The groups are shells around one centre, one inside the other: the same stretched ball of 6 dimensions in 8 sizes.
Known rows, each followed by its group:
168	33	-214	172	-66	211	241	-245	-8 -> J_355
67	31	-300	382	-89	143	116	-130	55 -> J_196
251	155	-82	-114	-97	-20	182	-179	56 -> J_158
-243	-211	-277	174	-58	-261	-38	-72	123 -> J_753
43	-68	-180	155	-112	52	168	-198	114 -> J_992
34	-138	-201	-6	-7	71	225	-299	-14 -> J_355
-12	-151	-281	165	-5	116	198	-265	-25 -> J_992
-51	41	-226	143	-8	-25	25	-123	-69 -> J_158
154	141	-152	57	-95	11	157	-139	-24 -> J_355
36	-109	-257	90	-37	-2	165	-212	57 -> J_196
-73	-89	-159	9	-86	-191	63	-127	92 -> J_282
-206	-210	-263	272	-58	-46	26	-151	106 -> J_282
-7	-59	-146	-143	-47	-171	179	-191	-79 -> J_355
140	120	-178	-9	-32	-16	127	-158	-46 -> J_355
88	-14	-216	10	-7	91	260	-264	-162 -> J_282
-30	-143	-251	102	25	110	170	-282	-45 -> J_50
-89	-49	-337	529	-96	99	4	-75	124 -> J_196
-18	1	-274	245	-73	-50	48	-85	47 -> J_992
-27	4	-233	104	6	-30	30	-148	-18 -> J_196
263	59	-75	-185	-45	131	322	-327	-51 -> J_753
-42	-123	-285	263	-63	96	198	-208	-42 -> J_355
-180	-283	-328	202	-6	-52	94	-206	60 -> J_753
58	35	-174	25	-102	-90	185	-138	-61 -> J_50
-184	-138	-348	453	-32	64	-11	-118	65 -> J_196
-169	-287	-236	99	-113	-189	166	-172	87 -> J_50
-86	-244	-198	-186	27	-142	215	-293	-80 -> J_789
105	-15	-116	-350	37	-113	251	-287	-182 -> J_789
-47	-235	-148	-117	-46	-85	224	-290	44 -> J_753
-82	-264	-292	143	-40	-22	177	-239	83 -> J_789
103	53	-263	248	-56	147	164	-175	-30 -> J_355
-229	-201	-252	183	-19	-78	40	-167	-1 -> J_789
330	241	-51	-245	-48	53	282	-242	-147 -> J_753
-136	-223	-209	67	-8	6	147	-266	-10 -> J_789
135	195	-208	205	-50	125	95	-126	-68 -> J_789
-212	-221	-317	386	-59	67	118	-179	-21 -> J_158
-108	-247	-284	208	-102	-93	139	-167	146 -> J_196
190	-14	-80	-294	-83	-138	283	-248	15 -> J_158
7	-188	-266	80	0	135	298	-326	-105 -> J_158
158	-41	-149	-114	-77	-12	299	-262	-17 -> J_992
-86	-234	-190	-188	17	-128	249	-299	-131 -> J_158
186	68	-234	129	-42	153	212	-218	-24 -> J_50
-152	-222	-172	-85	-43	-261	62	-173	107 -> J_158
-15	-150	-257	29	-3	-21	186	-242	-29 -> J_992
-27	-40	-255	304	-101	77	153	-150	-16 -> J_992
14	31	-311	401	-66	128	68	-114	32 -> J_50
1	52	-281	382	-102	24	6	-53	113 -> J_753
139	48	-136	-182	-42	-75	260	-222	-146 -> J_282
-153	-161	-297	286	-72	-23	125	-147	-29 -> J_282
-9	58	-226	98	-5	-47	33	-121	-59 -> J_753
-228	-275	-380	453	-69	-14	39	-128	139 -> J_196
-28	-134	-193	-7	-103	-140	230	-186	-26 -> J_50
-51	-91	-184	-21	-88	-182	170	-151	-42 -> J_282
18	-72	-172	112	-72	86	188	-236	16 -> J_992
54	-63	-257	69	26	115	202	-271	-93 -> J_50
-61	-63	-268	409	-149	25	71	-86	142 -> J_282
3	-140	-153	-70	-124	-211	180	-169	120 -> J_789

New rows, each followed by its group:
61	33	-157	-158	4	-125	129	-187	-89 -> J_282
44	92	-265	287	-74	39	61	-86	5 -> J_50
252	-3	-165	-88	-47	153	373	-329	-75 -> J_158
235	185	-55	-262	-5	11	206	-244	-136 -> J_158
-12	-39	-236	66	-3	-59	54	-162	26 -> J_50
53	71	-159	-17	-108	-207	91	-73	22 -> J_789
42	-90	-233	82	20	153	194	-292	-46 -> J_50
182	117	-107	-90	-92	-25	222	-185	-54 -> J_355
-26	-33	-205	182	-53	13	36	-151	102 -> J_196
-188	-373	-265	42	-29	-102	210	-275	22 -> J_789
62	-50	-204	178	-109	108	243	-219	-1 -> J_355
-33	-91	-277	302	-57	72	63	-162	127 -> J_282
-46	-74	-247	287	-114	-51	18	-91	209 -> J_789
90	-37	-210	-4	-33	-18	174	-212	18 -> J_355
-105	-256	-246	113	-53	-45	154	-232	98 -> J_355
-23	-159	-148	-74	-45	-35	226	-274	-22 -> J_992
215	140	-183	41	-69	109	269	-205	-135 -> J_753
253	59	-137	-130	9	216	348	-357	-163 -> J_753
-18	-188	-216	99	-99	1	251	-241	38 -> J_355
-42	-236	-278	123	-47	-6	196	-244	82 -> J_789
-200	-222	-310	384	-23	104	43	-196	76 -> J_158
102	85	-283	400	-72	226	105	-146	41 -> J_753
42	-4	-93	-109	-117	-198	130	-138	72 -> J_789
-6	-136	-138	-165	-60	-187	182	-216	34 -> J_355
-66	-132	-269	360	-114	60	94	-148	157 -> J_355
191	108	-84	-128	-61	8	191	-217	-9 -> J_282
-33	-82	-265	391	-88	150	73	-165	149 -> J_753
-64	-204	-276	72	38	43	154	-279	-13 -> J_158
88	5	-151	-28	-19	40	141	-234	16 -> J_282
-45	-164	-208	2	6	23	184	-279	-39 -> J_355
-1	3	-214	39	-1	-20	116	-181	-101 -> J_355
-236	-206	-334	549	-170	-68	-2	-33	215 -> J_158
208	31	-105	-237	10	87	307	-335	-136 -> J_282
-39	-176	-262	294	-119	91	214	-210	76 -> J_282
72	-63	-78	-347	-3	-114	286	-303	-163 -> J_158
153	62	-169	109	-124	58	218	-174	23 -> J_355
-50	-94	-174	74	-130	-142	148	-136	52 -> J_992
218	34	-108	-210	-69	-52	277	-246	-11 -> J_50
-4	-212	-286	266	-62	178	239	-282	75 -> J_158
-297	-366	-375	496	-92	5	70	-155	149 -> J_753
83	-99	-229	-9	-45	20	299	-264	-86 -> J_753
-82	4	-271	200	3	-38	-9	-107	-33 -> J_158
-52	-166	-265	205	-3	137	141	-263	34 -> J_196
-38	-130	-203	19	-13	33	224	-269	-114 -> J_282
205	-34	-108	-156	-26	139	319	-354	-26 -> J_158
-187	-258	-286	235	-108	-118	146	-150	53 -> J_282
-117	-206	-201	-4	-23	-51	203	-258	-84 -> J_196
-28	-102	-171	-157	-26	-195	171	-200	-69 -> J_355
-70	-90	-281	437	-128	92	88	-122	121 -> J_992
196	160	-113	-111	-38	11	182	-196	-88 -> J_355
-202	-238	-340	227	-46	-174	53	-115	60 -> J_158
148	36	-145	-83	-97	-94	208	-174	19 -> J_992
66	-89	-175	-52	-97	-111	225	-200	44 -> J_992
-234	-189	-374	409	-35	-27	34	-109	-13 -> J_158
-242	-319	-305	148	-6	-118	93	-204	23 -> J_50
73	26	-193	-2	-5	-23	85	-183	22 -> J_196
94	-43	-238	186	-50	229	292	-282	-102 -> J_753
203	146	-60	-261	-50	-105	187	-194	-63 -> J_196
-230	-365	-245	171	-115	-167	118	-181	191 -> J_158
